The same things were measured in two ways. Each way mixes the same 11 hidden numbers, adds some noise and spreads widely along 7 directions of its own, which tell nothing about the thing.
In the rows, zero is written as 128.
Some things both ways: the first way, then the second way.
[128 128 130 189 127  88  96  58 138  97 126  68  79 122 132 121  42 104
  78  96  82  85  89 131 137 119 147]
[ 77 153 146 122 131 127 116 129 155 106 176 108 145 125 168  96 120 113
 150 163 122 107  86 152 112 137]

[100 173 100  95  98 105 122 168  81 151  70 151 104 140 128 155 131 118
  81 157 136  93 132  57 143 107  81]
[164 114 124 133 113 143 153 128 136 163 163 107 150 182 136 145 163 112
 121 112 163 101 138 112 109 119]

[159 142 117 115  75 119 141 159  74 137 124 182 105 168 142 133 149 122
 112 148 129 152 180 105 141 100 107]
[127 149 105 129 136 132 133 144 104 113 150 151 131 107 118 115 133 114
 154 121 124 149 120 148 150 138]

[147 128 136 109 150 124 144 127  86 111  94 146 209 150 127 123  96 144
 149 166 175 145 148 112 104 106 138]
[137 117  98 110 172 136 152 112  84 140 140 179  94  64 107  46 167 102
  76 191  95  97 154 137 144 160]

[160  99 125 128 135 149  88 114 100 102 102  84 183 104 146 104 120 120
 110 162 172 159 153 120 116 104  83]
[147 124 102  89 139 102 204 166 127 140 131 127 120 167  97 103 155  81
 108 127 165 120 146  82 147 152]

[175 151 113 105 112  78 211 105  66 133 192 120 100 178 124 140  95 115
 126 150 173 208 141 140  90 101 159]
[ 94 153 171 148 101 116 164  74 133 139 118 126 142 126 137 142  65 138
 150 120 130 150 145 143  86 154]

[156 150 100 122  77 133 136 176 119 143 177 177  84 152 115 130 189 129
 124 128 192 159 154 125 141 114 139]
[143 158 121 156  93 120 118 128 122  77 136 147 141 154 146 168 126 124
 167  90 126 155 110 114 146 125]

[102 179 131 100 128 107 154 172 135 117  82 171 125 142 108 171 167 120
 130 110  69 136 113 100 126 125 144]
[162 132 131 150 121 116 116 124 109 143 122 139 140 101 145 143  83 150
 117 129 117 137 110 141 144 115]

[161 124 110 137 109 145 153 129 144 105 144 163  90 137 102 114 165  76
 118  79 122 141 102 122 170 118 136]
[ 92 140 151  90 112 153 144 154 146  97 146 182  84 105 173 130 147 126
 145 154 135 152 134 147 134 150]

[136 140 131  82 111  98 129 142  38 140  75 144 129 132 157 141  74 105
 125 167  85 124 149  86 132  98  71]
[125 158 115 129 149  94 159 160 151 160 187  92 148 116 141 120 103 103
 139 122 163 101  69 160 163 126]

[ 92 114 133  73 155  94 138 157 152 119  88 181 136  97 139 105 124 135
 150 109  97  98 120 167 101 135 147]
[126 157  75 139 156 170 125 169 152 117 156 174 122 141 127  77 182 133
 143 113 111 104  91 180 135 131]

[153 153 103 108 109  87 193  91 128 127 138 164 107 140 146 121 130 142
  87 101 128 140 130 162  92 113 179]
[157 113 128 171 112 158  86  99  96 146 130 145 164 118 114 126 145 160
 132 125 107 149 154 169  95 116]

[132  96 118 102 156 112 129 113 101 133 104 147 141  89 132 104  82 114
 139 126 178  98 126 145 116 122 108]
[220 101 107 141 112 152 103 112  85  87  65 130 138 154 105 195 137 129
 107  95  63 148 173  65 105  97]

[ 72 146 123 126 150  87 119 153 181 103  97 134  83  97 113 163 112 129
 126  85  89  98  86 138 114 144 138]
[120 178 129 192 132 182 144 144 112 165 184 193 126 132 159  53 119 144
 133 144 140 100 101 226 100 148]

[ 95 123 131 146 120 152  85 165  89 161  84 168 178 145 121 125 125 159
 129 164 175 107 161  97 145 149 112]
[211  73  78 120 150 105 125  85  79 143  86  92 127 137  63 142 170 113
  74 102 123 113 156  46 135 116]

[160 165 148 111  97 115 160 133  94 154 170 108 122 164 127 132 170 121
 111 171  96 183 141 129 114 134 176]
[ 79 132 138  90 142 129 206 119 186 177 110 115 131 157 103  73 104 104
 147 127 189 112 166 102  91 159]

[122  96 122 137 122 146  58 169 117 138 118 141 128  98 118  85 124 117
 110 145 170 108 123 121 160 147  97]
[102 135 163 115 109 112 155 139 155 171 137 120 122 146 140 126  96 123
 133 134 195 127 129 108 143 142]

[162 171 137 166  71 152 115 165 152 121 158 122  91 159 132 193 164 130
 130 137 107 165 129  84 182 135 150]
[145 148 130 151 121 134 154 121 142 126 140 164 122 168 135 133 159 103
 124 108 131 125 140 134 122 131]

[169 131 139 133 104 128 173  72 127 130 181 107  93 146 133 109 117  89
 122 100  86 142 104 148 160 123 182]
[120 157 163 133 114  81 212 141 132 157 163  86 155 141 137 124  68  79
 146 137 198 127 135 136 113 146]

[143 125  89 102 113 115 164 129  79 150 154 144 117 122 163 129  82 141
 158 136 158 153 136 131 113 138 134]
[100 141 128 111 133 194 110 121 156 101 123 170  88 150 122  97 195 131
 130 128 102 137 131 148  73 161]

[ 79 150 132 142 122 103  69 135 136 136 104 130  85 101 123 109 101 129
 103 100  79  62  93 137 136 144 150]
[ 85 146 172 101 108 142  90 141 159 101  90 129 132 112 142  99  65 127
 162 168 139 154 140  89 106 141]

[165 130 138 165 110 108 138  65 123  99 149 101 102 140 148 121  76 119
 113  96  60 138 114 159 121 124 179]
[166 145 114 162 109  93 143 104 111 146 166  94 185 152 124 150 112 118
 142  93 143 129  96 131 131 125]

[129 127 124  72 123 112 135 124  63 171 130 146 153 107 171 101  60 151
 161 155 151 122 129 140 120 136 141]
[116 111 156 134 109 177  73 100 163 112  68 155 114 148 125 135 149 169
 130 119 106 149 167 124  72 120]

[111 101 138 134 134 150 116 101 122 112  67 117 140 123 129 128  93  94
  88 106 122 103 127 104 169 110  65]
[183  92 126 119 126 130 196 147  88 157 106 137 121 139 100 141 149 118
  93 127 148 147 198 133 104 126]

[147 151 133 108 142  93 168  93 164  77 132 128 131 128 119 109 148 117
 107  85  93 152 107 174  87  95 190]
[148 133  79 105 135 152 171 150 130  90 110 192 123 148 107  77 181 105
 132 132 102 127 165 106 125 149]

[139  96 117 173 113 130  78 142  86 137 123 123 103 125 113 122  85 114
  92 147 183 130 135 115 138 143  77]
[176 124 112 149 122  75 113  98 125 142 131  78 161 130 130 180  98 141
 115  89 128 120  73 107 154 105]

[174 127 133 123 152  78 188  83 125  73 124 122 122 150  92 116 137  86
  75 108 115 175 119 170  61  96 158]
[138 137  99  82 138  60 167 128 163 116 128  90 163  96 123 148  89 106
 141 125 111 123  97  89 178 132]

[111 143 131 160 139  91 120 104 159  80  88 129 136 138 113 123 114 134
  55  95  90 138 108 137 117 119 143]
[ 85 151 131 138 143  96 125 134 149 147 169 152 138  89 150  59 121 141
 135 161 152 118  82 197 153 139]

[ 87 128 142 112 130 122 140 154 157 130  82 188 132 142 114 120 145 123
 120 113  93  76 119 116 163 136 151]
[170 126 112 120 150 116 171 148  90 139 129 125 135 110  99  99 122  83
 105 152 128 124 159 120 129 136]

[121 108 123 112 121 108  99 136  85 123  78 141 139 124 151 109  77 122
  94 161 148  97 155  99 143 101  69]
[185 122 133 129 104 126 191 135  86 151 106 127 158 176  87 155 114  89
 123 109 143 164 202  82 107 138]

[105 133  90 163 158  92 150 122 152 109 118 152 112 118  88 141 119 125
 104  75 150 155  99 144 102 157 146]
[190 134 136 148 111 116 154  77  92 144  86 131 130 151 102 143  91 107
 102 104 133 150 152  71  97 147]

[196 123 119 149 107 124 126  64 122  96 160  85 109 118 144  94 127 102
  84 102 128 156 125 165 109  94 148]
[158  73  98  90 122 133  88 124 119  99  83 116 136 134 102 160 174 155
 111 120  88 142 150  70 139 109]

Other things, the second way, with their names:
(25): [140 142 120 120 134 115 151 126  92 146 113 153 123 128  92  99 104  97
 123 129 140 155 148  87 152 156]
(700): [108 150 164 121 118 133 138 169 134 105 110 134 117 131 136 122  91 108
 137 153 132 146 150 126 116 136]
(131): [127 141 160 127 122  90 116 114 149 130 114  85 157 149 131 157  79 114
 135 111 130 158 103 116 111 116]
(99): [199  86  61 133 150 121  46 127  88  94 102 122 133  87 123 142 155 173
  91 124  63 106  84 102 178  83]
(727): [175 101 102 128 112 129 121 122 133 111 124 118 140 145 147 174 153 145
 111 114 100  96 122  91 144 101]
(486): [161 104 131 136 107 127 128 107 148 154 118  98 153 187 117 171 150 126
 127  89 155 123 152  84 114 105]
(164): [113 107 100 101 163 105 126 120 126  93 130 107 105  99 127 113 164 126
 104 147  93  99 104 131 137 126]
(683): [155  88 130  92 152 107 127 123 117 149 116  73 111  98  97 149 142  92
  77 160 125  98 163  72 143 120]
(207): [118 134 162 115  97 150 141 125 115 124 107 119 121 171 110 180 113 113
 139 108 125 171 168  88 102 148]
(854): [101 140 137 138  99 159 148 150 163  94 139 150 118 171 164 149 155 143
 165 108 143 121 140 149 107 123]
(237): [147 128 114 122 128 145 134 141 137 108 133 138 136 172 142 109 162 123
 110 134 101 114 115 125 101 129]
(844): [133 147 115 162 107 148 174 113 114 103 151 173 117 141 152 110 153 134
 144 119 139 113 136 163 101 147]
(584): [125 118 100 116 156 147 107 158 119  99  98 138 114 139  93  81 161 107
 125 140 117 117 157  96 131 122]
(669): [138 118 159 131 103 110 158 111 103 134 107 116 131 109 128 187  82 130
 130 124 130 155 173 112 127 125]
(341): [107 117 115 178 122 192  77 130 102 114 119 171 103 134 144  99 149 173
 150 124 139  97 152 140 125 105]
(764): [108 120  64 135 151 225 147 153 109  96 107 252  72 158 117  47 229 170
 130 118  89 113 169 172 106 143]
(453): [109  92 165 126 120 110  45 100 112 144 111 102 143  74 152 163  79 176
 108 166  91 133 122 113 158  96]
(405): [135 109 150 168  68 155 148 105 111 193 147 147 137 167 133 170 139 183
 143  88 201 141 165 144 118 133]
(859): [161  97 121 108 136 132 146 132 120 152 121 104 123 128  97 142 156 107
 110 126 152 123 168  99 124 123]
(293): [ 92 165 128 172 116  87 122 130 151 134 195 130 166 132 181 125 104 157
 154 121 136 105  48 193 173 118]
(78): [146 110  82 114 145 123 178 128 134 149 126 136 136 135  94  88 168 118
 122 121 151  99 157 113 134 136]
(296): [100  79 127 115 171 114  35 120 122 110 105 107  98  59 129 125 155 168
  87 166  77 111 109 154 156  87]
(212): [168  91 116 134 139 141 143 114 100 179 121 150 133 134 103  98 165 133
  82 142 131 116 172 131 115 124]
(198): [179  86 104 136 137  92  95  81 105  99 134  65 124 165 144 202 177 138
  70  93  81  96  70  92 132  90]
(533): [142 128  98 147 134 181 113  84 136 133 143 124 134 167 123 132 165 122
 152  84 125  97 126 105  94 119]
(702): [152 130  79 122 148 176 154 103 122 143 135 169 125 165  81  94 209 118
 109 103  86 127 141 138  94 162]
(488): [142 116 119 100 146  88 111 100 151 108 104  99 143 108  98 129 144  98
 113 135  99 134 131  93 131 125]
(505): [114 123 118 100 168  86  92 120 129 111  95  94 119  77  95 119 108 123
 105 143  88 134 101 114 155 128]
(756): [114 110 120 150 113 152 127 124 123 147 147 119 137 143 138 167 144 174
 148  97 135 117 133 160 129 108]
(803): [120 145 148 139 112 131 140 117 162 150 157 126 143 136 163 131 113 133
 140 126 151 117 106 154 111 129]
(470): [109 136 124 120 151 107 144 145 141 176 166 113 119  95 123  91 121 116
 111 154 167  90 103 145 167 143]
(266): [132 151 126  97 160 168 100 181 125 107 101 168 144  90 100  65 116 113
 107 192  21 162 141 167 101 147]
(604): [109 139 156 147 115 135 135 142 108 136 149 152 128 132 149 127 119 147
 131 136 130 159 123 191 111 133]
(638): [183 114 145 145 131  82 156 110  93 190  93  90 146 124  88 159  61 101
  85 125 144 123 171  74 149 116]
(510): [134 166 114 143 121  89 165 135 125  96 149 145 153 137 138 115 115 103
 148 121 123 138 103 142 144 139]
(760): [146  84  99 104 143 173 118 131 106 172 106 150 103 122  77  97 185 152
  97 130 140 128 169 117 123 140]
(483): [140 145 168 178 116 110 182 124  38 187 169 145 110 114 139 107  71 100
 101 158 194 126 152 148 139 151]
(24): [ 89 148 174 127 118 109 141 141 122 149 106 128 118 104 127 140  47 133
 142 137 152 166 142 134 140 140]
(255): [125 113 155 149 125  87  91  99 113 118 127 117 104  96 153 170 128 161
  82 141  99 126  96 158 148 113]
(23): [162 121  83 112 161 130 170 158 119 145 111 149 116 141  68  75 180  98
  96 128 132 120 159 123 131 145]
(524): [130 156 122 159 169 124 143 124 108 131 164 143 101 132 133  49 150  78
  97 154 145  86 103 158 111 141]
(555): [110 154 129 133 146 138 132 138 154 143 186  96 129 165 143 126 150 103
 126 116 134  97  75 154 117 133]
(467): [103 127 117 147 107 111 149 113 162 136 163  98 160 154 158 138 123 148
 178  94 189  94 105 131 133 111]
(282): [ 94 150 145 120 149 126 159 150 119 164 190 105 118 111 130  96 117  81
 123 165 161 101 119 147 139 152]
(36): [135 164 145 128 127  71 167 154 139 150 148  98 173  93 117  98  56  71
 144 165 167 121 136 116 156 141]
(167): [132 159  89 151 146 125 166 132 121 102 130 163 134 160 108  74 146  96
 142 112 121 114 131 130 127 142]
(443): [119 121 161 211  51 135 172  73 132 214 183  96 188 249 164 213 115 194
 177  26 224 132 124 168  85 106]
(762): [157 146  90 135 150 148 146 123 101 102 133 168 120 129 113  84 160  94
 119 134  91 115 135 124 119 147]
(742): [ 93 129 110  96 155 105 104 157 181  96 122 116 117 110 148  97 137 148
 124 145 111 104  67 143 150 119]
(277): [ 94 103 105 107 171 126  78 116 128 109 130 130  99  67 138  88 155 146
 115 162 103  97 101 138 155 113]
(288): [114 152 124 104 150  88 149 131 143  98 130 113 112 128 122 113 126  79
 121 134 124 126 101 104 142 145]
(204): [ 81 128 120 119 157 125 105 148 141 104 161  99 125 101 126 121 160 108
 144 151 113  99 122 150 150 115]
(779): [122  99 150 120 133 130  96 118 115 135  81  95 120 114  93 146 113 137
 111 137 117 143 167 108 112 117]
(351): [126 104 114 137 146  99  99 102 139 121  99 111 107  97 123 130 132 148
 106 128 128  89 124 109 157 105]
(86): [117 130  91 138 146 138 117 128 136 111 156 182 118 110 154  88 179 154
 122 140  96 100  98 176 152 124]
(815): [165 104 129 142 106 123  83 124 112 104  99 114 134 118 132 183 122 151
 127 115 116 136 141  98 143  95]
(318): [134 146 120 127 151 124 116 124  92 110 123 112 117  93 106 110 101 108
 118 141 102 139 105 130 120 147]
(384): [145 108 137 157 111 160 110 114  96 126  87 166 122 136 113 142 139 160
 121 117 105 154 183 140 103 116]
(732): [153 145  63 115 166 121 115 170 144  85  99 138 132 115  95  66 143 117
 131 125 104 114  93 118 146 129]
(371): [125 152 125 152 146 116 150 165 113 125 145 170 126 102 151  73 105 118
 123 162 131 114 122 176 150 123]
(260): [175  86 106 125 148  77  92 111  59  92  62  93 125  72  82 152 112 150
  81 133  74 159 132 112 140 109]
(508): [136 110 149 123 133 142 120 118 119 114  98 116 111 156 129 158 131 114
  98 131  91 126 157  96 100 115]
(519): [166 100 130 147  92 165  72  97 126 127 111  93 165 179 130 209 136 165
 147  75 109 144 131  95  93  93]
(95): [126 126 152 138 106 168 106 148 162 134 134 149 127 179 147 146 167 141
 140 112 145 139 142 146 102 110]
(5): [126 103 134 112 125 153 102  98 123 138 108  91 113 144  81 169 166 131
 132  91 143 158 154 105  93 134]
(342): [123 130 133 116 124 127 149 111 152 163 179  88 141 155 149 160 133 119
 130 109 147 108  90 124 122 133]
(800): [116 162 127 170 137  94 149 166 122 118 162 124 132 138 141  94 114 102
 140 133 169 102 105 163 152 121]
(553): [ 96 154 162 132 140  99 189 149 111 159 181 152  95 115 156  92 113  77
 104 175 173 107 137 151 160 151]
(378): [190 121 107 133 147 105 152 116  86 117  83 114 126 132  95 121 104  96
  88 125 105 124 145  81 116 126]
(770): [135 156  83 106 143 129 122 168 159  45 129 144 130 138 126 106 175  90
 156 123  92 124 105 114 143 128]
(192): [ 67 101 146  86 128 132 134 124 154 171 145 119 121 102 126 107 138 135
 144 155 182 122 159 118 145 138]
(873): [104 134 141 142 112 157  95 125 157 102 141 154 136 163 173 142 149 148
 147 124  98 122 116 142 116 107]
(527): [123 129  70 132 166 140 154 116 145 130 143 134 121 142 112  83 179 128
 129 103 124  81 106 149 120 131]
(523): [103 147 136 110 155 124 117 133 137 118 110 155 104  81 120  81 105 103
 123 167 113 130 134 123 142 143]
(73): [135 186 132 154 105 170 159 141 128 151 157 163 140 182 120 110 111  91
 165 101 164 138 133 114 117 164]
(761): [144 161 157 161  83 145 159 119 125 155 159 136 162 166 146 166  95 121
 167  94 163 160 135 147  99 138]
(26): [ 88 174 141  96 158  78 115 183 169  86 116 144 121  87 131  42 102 109
 114 189 105 151  69 177 139 156]
(137): [128 153 164 195  94 118 134 112  82 171 175 114 146 138 155 165  68 144
 157  97 192 146 106 168 129 124]

Some of these things the first way, each followed by its name:
[159 137  99 150 116  84 172  98 138 101 168 149  81 147 116 122 113 100
 100  82 109 168 110 139 146 120 165]	(288)
[172 118 148 122 130 154 144  79  65 132 149  75 192 149 151 124  88 121
 164 171 170 170 159 122 117 104 136]	(164)
[155 144 118  93 128 149 181 120 116 121 112 113 209 137 157 151 177 142
 145 164 137 195 164 102 109 113 141]	(604)
[103  79 155 156 163 143  78 155 163 125  97 167 180 108 111  95 117 148
 148 135 144  90 124 150 146 179 153]	(523)
[158  88 147 119 150 123 129  77 111 115 105 149 186 120 130  42 112 114
 102 126 125 108 126 172 115 121 162]	(192)
[115 105 173 139 133 132  46 134 131  91 118  92 127 105 139 111  75 118
 143 130 112 112 137 146 142 102 100]	(764)
[ 95 124 109 127 137  97 125 123 150  97  78 173 104 105 122 106 119 122
  83  69  92 102 112 158 107 127 121]	(760)
[ 99 130 168 105 150 117  87 106  85 117  77  87 174 103 159 113  42 125
 151 136  53 103 114 124 125 115 119]	(742)
[ 80 153 116 132 147 108 133 156 139 125  66 138 128 131  91 170 144 126
  83 124 137 114 111  94 111 140 110]	(803)
[127 168 127 135 118 134 135 133 149 107 121 147 132 142 115 159 145 117
 152  94  95 146 117  93 171 111 151]	(483)
[155 134 146 135 126 144 110 103 113 111  94  92 187 124 153 133 113 140
 116 150 108 144 132 111 126 120 134]	(212)
[168 100 119 136 127 134 154 106 151 122 157 126 125 116 134 117 138 112
 143 120 144 131 127 146 136 140 165]	(282)
[144 156 112 140 112 114 142 124 112 130 140 110 109 134 118 166 135 118
 116 126 149 171 134 110 128 118 123]	(378)
[104 101 159 167 143 160 107  88 134 114 100 104 180 137 135 132  87 143
 140 115 133 129 152 141 134 131 125]	(260)
[162 132 110 166 117 133 127 123  90 123 108  80 129 140 121 176 133 107
  96 163 147 164 144  81 111 131  91]	(342)
[133 150 114 117  92 112 104 198  88 131 113 199 140 159 133 120 149 148
 128 166 117 151 165  94 147 123 123]	(25)
[134  99 160 158 147 132 100  92 130 119 114 142 161 128 114  82  98 115
 122 112 101 100 115 149 151 142 163]	(277)
[153  96 111 134 145 136  88 119 109 119 114 128 140  84 113  92 136 115
 104 118 208 129 134 159  92 122  99]	(99)
[135 100 133 146 171 151 119 134 190  85  99 129 205 111  97 126 164 125
 134 127 179 139 122 112 154 134 136]	(553)
[166 141  96 124 103 133 160 113  98 137 112 128 116 135 124 160 170 109
  76 131 185 163 156 105 112 103  90]	(859)
[ 65 138 176 140 193 126 101 115 172  98  58 110 196 109  91 163 114 150
 141 105 146 109 118 147  88 127 142]	(351)
[126 123 143 137 168  97 167  67 136 103  80 143 202 140 138 115  82 156
 113 109  87 127 123 153  98 137 188]	(488)
[154 132 106 172 121 107 138 113 163  85 145 111 105 145  95 141 160 120
  55 111 183 179 136 136 104 106 128]	(510)
[135 107 115 109  81 116 146 173 139 146 196 202  52 145 146  78 111 110
 171 116  94  93 119 142 199 147 180]	(207)
[140 128 102 168 102 120 132 169 131 114 132 126 113 161 130 175 143 158
  97 166 174 171 164 108  99 145 115]	(702)
[110 108 134  84 162 142 115 125 102 117  78 134 195  97 138 100 106 138
 148 129 173 122 136 154  82 110 111]	(405)
[ 77 108 135 113 189 113 142 134 178 118  76 147 192 106 114 127 119 133
 154 128 126  86 112 117 141 154 157]	(508)
[115 175 128 144 115 127 130 135 169 108 107 112 115 139 117 190 187 142
  99 115 127 140 147 117 103 109 143]	(770)
[135 104 106 113  83 114 142 119  31 178 131 192  99 144 176  98  40 129
 139 132 125 108 163 124 161 133 104]	(5)
[ 95 147 172  89 132 103 123 138  52 146  86 133 168 155 149 141  61 140
 159 175  88 119 156 108 116 114 122]	(527)
[108 126 159 143 151 103 116  78 133 102 102  86 149 127 130 112  84 116
 105 114  59 122 112 143 122 122 149]	(443)
[144 145 126 125  69 139 129 160 100 165 168 185  74 152 137 117 136 109
 157 117  93 126 135 113 194 139 147]	(137)
[159 122 148 148  95 160 158 141 164 131 182 150  83 167  96 134 182  93
 132 116 149 142 127 134 173 134 166]	(669)
[120  95 140 164 157 190  95 144 143 116 110  93 213 125 118 160 118 156
 161 167 241 155 148  98 140 148 102]	(255)
[100 124 179  97 153 116 125 105 125 108  81 119 154 125 141 128  82 117
 154 124  67  91 132 142 117 100 137]	(756)
[144 151 152 140 162 104 150  84 176  58 106  97 161 129 111 144 135 123
 115  87  85 160 104 154  90  99 179]	(86)
[110 130  98 120 131  86 147 113 164  95 133 135 110 107 147 100  97 140
  91  83  97 149  97 158 125 134 156]	(26)
[104 125 110 106 118  99 132 155 131 151 117 198 102 124 117  81 130 124
  86 121 139  80 110 131 155 145 145]	(486)
[102 133 134  58 142 108 119 135  84 140  82 133 161  95 166 119  66 130
 168 150 116  94 132 110 134  97 102]	(700)
